All groups share one centre, and each spreads out both ways along 13 directions, with some noise.
Some rows, each with its group after it:
[ -8  -5  -8  -4  -3  -8  -2  23  -9 -13  -9   3   2  32  19  -9] -> (3)
[ -2   2  -5   9   8   4  -4 -15  20 -28 -14  -3  15 -19  -8   6] -> (2)
[-24  25  -2  15   6  -4   8  19 -24   6   5   7  15 -40   1  17] -> (3)
[-35 -15  22  30 -17  15  23  -1 -15 -17 -15   7 -10   2   8  20] -> (1)
[ 23 -12  -9 -11   9   4   2  17  -6  15  20  11   3  13   6   6] -> (1)
[-15  25  13  13  -3  -5  -4  14   2 -27   0  -9  12   7  -5   6] -> (3)
[  8 -23   5  19   5 -15  10 -34   3 -38  -7  -9  27  14   7   8] -> (1)
[ 25 -13  12  10  -4  33   8 -24  -4 -29  -6  29  21  -9 -33   8] -> (0)
[ 14  49   2  -9 -16  21  32 -16  52  24  12  -8  32 -29   6   6] -> (0)
[ 19  -6 -29  16  14 -46  18  -2   5   5 -21  33  30  -7  20  13] -> (2)
[ -2  19   8  12   3  26  13  13   6  21   3 -11 -26 -22  15  38] -> (1)
[-34 -13  -2  14 -10  31  -8  23   7  18 -24  27  -5  13 -31  11] -> (0)
[ -1  -4 -14  -9  -6  -3  28  14 -14  49  -2 -11  -4  -1  24  15] -> (2)
[-37 -26  27  11   9  19 -32 -11 -44 -41  28  23 -35  -9 -15  -8] -> (2)
[  5  10  -8   6  17 -24  -5 -23  18  -1  11 -19  -6 -13  16  16] -> (0)
[-23  -1   0  15   7 -10  -1   7  12 -11 -29 -17   7  -9  14   2] -> (1)
[  1 -14  -3   3  -7  -7  -2  36   8 -29  15  23  11 -16  18  -8] -> (1)
[ -7  -5 -19  18 -14   8 -10 -20  11 -31   2  39  41 -17   3  -6] -> (0)
[  4 -20   5   7   4  21 -20  16   7  -5  30  20  20  16 -14   7] -> (1)
[ 20 -11  -3 -13 -14   6   6  -4   4   4   8 -24  -5  -7  20  -7] -> (3)
[  1   9  -5  10  14 -47 -26  26  -7 -14  41   7 -22  11  10  12] -> (0)
[ -2 -12  -7  20   3  -2  -5 -20   6  -7   7 -13  -3 -25  24  19] -> (1)
[-23  15   0   1   6  -3  12  26  13 -22  13  38 -14   6  18  13] -> (3)
[-18  18  11  -8  14  12  12  -5   5 -34   4 -19  26  17  21  -1] -> (2)
[-23   3 -19 -16  11  -5  -6  28 -11  27  -1  19 -27  33   1   8] -> (3)
[  7   2 -12   8  14 -13   3  12 -10   4  -6  -3  18  18  10  21] -> (1)
[  4  25 -36  18 -11  11  -4 -10  23  23  13  19   7  -8 -27  57] -> (1)
[ 13 -15  21  11  18 -11 -11 -12 -21  19  20   4   8  13  -1  -6] -> (3)
[ 27 -14 -16  16 -13   1  -6  11  -9   7 -10  10  28 -17  -4   6] -> (0)
[  0 -16 -15   5 -19  37  -4  12  10 -34  17  16   5   6 -17  29] -> (0)
[ -4  25  11   7 -11 -37  14  26   5   9  -7 -39  23  10  30 -18] -> (2)
[ -3  -1 -16 -16  -5   7   4  12  -9   3  16 -11 -13  11   2  12] -> (3)
[-26  12  14   5   8  13  28  -4  28  12 -23   6  19   5  20   2] -> (1)
[-13   4  24  14   2   6  18  12 -14 -18 -25  11  26  28  -8  -2] -> (1)
[ 10  -2   6 -29  -9  37  13   1 -41  11   5  19   3  15 -17 -13] -> (0)
[ 11   6 -11  -2 -18   2  29   9 -10  22  17   4   4 -18  31  12] -> (0)
[  9  -3   6  16   2  -4   5  14  18 -13  24  20   0  14 -12  30] -> (2)
[ -8 -16   9   3  -6  13  -6  -3   1 -22  12  14   0 -16  18 -19] -> (2)
[ -1  13 -26  -4  -7  12 -19  10  18 -47 -13  18  12  -4 -14  -1] -> (2)
[ -3 -10   7   9  14  -8  15 -19  -9  21  17   1  -8 -10  -6  24] -> (2)
[-20 -18   7   2   5   5 -15   1  25 -38  31  12   9 -14  33 -21] -> (1)
[  5   6  -2  16 -14  18  -3  18  -4  -2  -9 -19   3   0 -27  32] -> (0)
[-32  -4 -20 -11   1   0  -8  -2  41 -19  -7  -3   9  18 -19   2] -> (2)
[-16  18  13   1  -4  13  12  -2  12  -3  21   5   2   4  -3  10] -> (3)
[-21   3 -12 -12  -7  18   8  11  -7  29   0   5  -2  12   5   4] -> (0)
[ -2 -16 -14 -22   2  -1   4  -4  -3   2  -1  -7 -14   6  23  -9] -> (3)
[  3  -1  -5  13  19 -12 -12 -15   1 -15 -27  -9  27  19 -16  10] -> (1)
[  1   5 -15   1 -20  -1  -1   7  -2 -17  20  15   5  -9 -10   9] -> (2)
[ -9   2   4  -1   1  -1   7  13 -16   3   8   0  -5  -1  21   1] -> (2)
[ -7   2   8  10 -10  -6   4  21 -16 -17  -2 -11   2  26   6   7] -> (3)
[-22  19   8  11 -25  50 -10  11  41  21  12  21  10 -29 -29   6] -> (3)
[ -5  10   1   2 -10  12 -10 -18  -1   2   9  18   5  11 -25  -1] -> (3)
[ 27   3 -13   6   5 -11 -12   2  15   2  -1  40   5  -6   3  -7] -> (3)
[ -6  -8 -12  -7  29  11 -28   3   7  16  11  -8  27 -11  -4  -5] -> (3)
[ -4 -14   9   6   8   3 -11  -7  38 -12  -2  -5   4   7  -9  -3] -> (2)
[ -8  13  -4  -6  -8  18  -5  -8   5   7   4  25  10  -8 -12 -14] -> (0)
[-13 -15  -4   0  -1 -13 -14  16  12   0   2   4 -11  16  -5  -9] -> (2)
[  8 -14   0 -30  -9  33  32   7 -38  20  -4  -6   5   2  30 -17] -> (0)
[-10  16   2   8   8 -11  -4 -11  11   1  14  34  -4   7 -17  12] -> (0)
[ 12 -14 -17  -3   2 -19  -4 -12  -2  -1  -2   2  13   6  -2  -1] -> (1)

New rows, each followed by its group:
[ 14 -12   2   4  25  16  -2   5 -29  10 -16 -11   1   7   8  21] -> (2)
[ 10 -12   0 -11 -23   4   4  17   4   2   5  10 -23  -3 -31  -3] -> (1)
[ 11  -3 -37 -16 -10  16  -5  -6   5  18  21   2  17  12   6  11] -> (0)
[ 30  -2 -13 -11  -3  19  -9  17 -13 -22   3 -15   8  -2  15   2] -> (2)
[  7  15   3   1   5  -7   7  21 -14 -16   5   8  11 -12  25  -7] -> (1)
[  5  46 -15  11   1  10   8  21  23  26 -22  -2  -4 -43   0  34] -> (1)
[  4  16  -3   4 -21  -4  23   4  -8   6  26   5  -7   1   2  28] -> (1)
[ 14   4  -3   6 -13   0  13  11 -27 -15   0   6 -29 -21   4  21] -> (1)
[-45  -8  -7 -14 -18   1  29  -3  21  -8  20 -12  18  17  16  -2] -> (2)
[  8  -6  33  27  18  23 -10 -16 -13 -24  27  22  -9 -15 -21  24] -> (2)
[ 13   4 -17  -2   5 -14   2   1  -6   0  30   1 -17  10   2  33] -> (0)
[  6   0 -13  -6  17 -21 -13   2  -7 -29 -12  18   2   2   3  -8] -> (0)
[-13  19   3  -4  -2   1  16 -15  -5  -4   8  -1  -5 -20   3   8] -> (3)
[ 17  11   3   6   2  -4  14 -18  19  -2   5  12  10   2  -3  14] -> (3)
[ 22 -41  -8 -13  -8   5   5 -10  29 -21  34 -37  12   6   4   9] -> (2)
[  4 -14 -33 -10 -28  -1  -8 -11   2  21   2   1  -2 -28 -20  -7] -> (2)
[  3  32 -41  -6 -22   0   5   1   0  12   6   6  14 -20   9  16] -> (0)
[ -8 -10 -13 -11 -15  21  -2  -5 -28  -5  10  -1 -22 -16  11   0] -> (0)
[  6   9  12  22 -31  34  14   4  23  18   7 -27   7 -38  -8  27] -> (0)
[ 26 -24  18  25   5 -10 -12   1 -22   2  -4  23  20 -10 -16 -15] -> (0)
[ -9  24   1  -5   0   1   5   2 -35 -13  -9   7  -4   7 -14   7] -> (0)
[ 14 -39 -12  29 -16 -21 -12 -19  11  -2  31 -28  13 -42  23  11] -> (1)
[-18  17  -2  -4  -8  10  27 -17   8  14  41 -14 -42  11  20  47] -> (1)
[ -9   0  10  -5  14  -3   0 -12   4   0  41  -5 -13  15 -13  17] -> (2)
[-28   6 -17  25   4 -16 -12   0  25 -35  -5  -3  14 -27  22  16] -> (1)
[  1  24   1   0 -22   2   4 -22 -31 -22   6  16 -21   6 -35  11] -> (1)
[  2 -31  -4   2 -10  -2   4  16 -27  -8  13   0   3 -15  47 -13] -> (0)
[ 21  43  13   1  18  -5   4  -7 -11   0  20  10  11 -13  23  -1] -> (2)
[ -1 -30  -6  37 -21 -19  29  17  -7   9  -7  37  17 -21  18  12] -> (2)
[-32 -11   5  -3  14  13 -19  23 -14  18  34  26  14  -2  23 -25] -> (3)
[ 24  20  15  15  28   8   5  -4 -13  27  -4  21  -9 -27  17  15] -> (2)
[ 12 -12  31  24  19  12  18 -10 -13  31  -7 -21   3  -8   9  20] -> (2)
[ -8   5  -7  17  -3  -2 -10  17   3 -41  -7  11  -2 -22   1  14] -> (1)
[ -1 -20 -23  -1 -25  -7  -7  28  24 -34 -18   2  18 -11  19 -26] -> (2)
[ 19  -2 -21  -4  19 -28 -21  -1  15 -10   5  11  22   1  17 -18] -> (0)
[  8  24  -6 -14  14 -23   2   0  34   4  12 -14 -10 -11  11   1] -> (2)
[ -4  -3   0   4  -5   8   7  -9 -12  -2   4  10  -3 -12   4   5] -> (0)
[ 20  17 -25 -10 -21   1  -4  11  17  -7   9   7  11 -15   0  -4] -> (2)
[-13 -20  -5   6   9  11  -9   5  -2  13 -20  21   0   8   5  -8] -> (2)
[-20 -26  18  28  19  20  -8  17  -4  -1 -13 -17   1  11  11  25] -> (1)
[  4  10   1   3  -9 -12 -14  -1   2 -14 -19 -13   3  -9 -38 -10] -> (1)
[  1   3  33   3   4   8  21   0  -3 -29  -2  -2   1 -14  11  -5] -> (0)
[ -8  14  -3   4  -7  13  10 -14  15  32   2  -2  -6 -25  10   5] -> (1)
[  3   2 -13  -5  16  -1 -11 -12   8   8   2   0  -2   3   4   9] -> (1)
[ -5  27  -3  -1  -5 -16   2   7   0  14  25  15  50  26  -8  -9] -> (1)
[  3  21 -14 -17  -4  -7 -12   7 -15   1  47  13 -10  -5  12  -2] -> (1)
[ -5   8 -28  -1   1  -5  30  -1  -4  38 -11  13  26  16   2  30] -> (2)
[ -1  13 -13   2  -6   1  -5  18  -5  21  20  -1 -11  -9   0  21] -> (1)
[  9   7  -8   2  11   4   5   1  -5 -29  -1  33  20  20  -2  12] -> (1)
[-26  -3   4  -4  -5   2  23  -6 -15  37  18  -6 -14 -12  10   7] -> (2)
[ -3 -14 -12  10   2 -15   8  32  -8  -8   9  -1  -2 -33  59   7] -> (1)
[ -9 -23   8  15   0  -3 -14   6  18  19  29   7  19  13  17  -8] -> (0)
[ 17  28 -16  -2  -3 -14 -11 -34   0  14  12 -28 -11  -4 -29  26] -> (1)
[  8 -35   6  22 -38 -14  29   4 -28  -3  20 -10 -16 -15  14  20] -> (1)
[-14 -17   1  23   0  12  -2 -23   0 -16   4  15 -16 -10 -11  29] -> (0)
[ 28  -2 -15 -16 -17  20   7 -14 -39 -47  17  20   0 -28   5  -3] -> (0)
[ 26  15  11 -10  24  25   2  -2  -2  -7  22   4 -12 -13  20  16] -> (2)
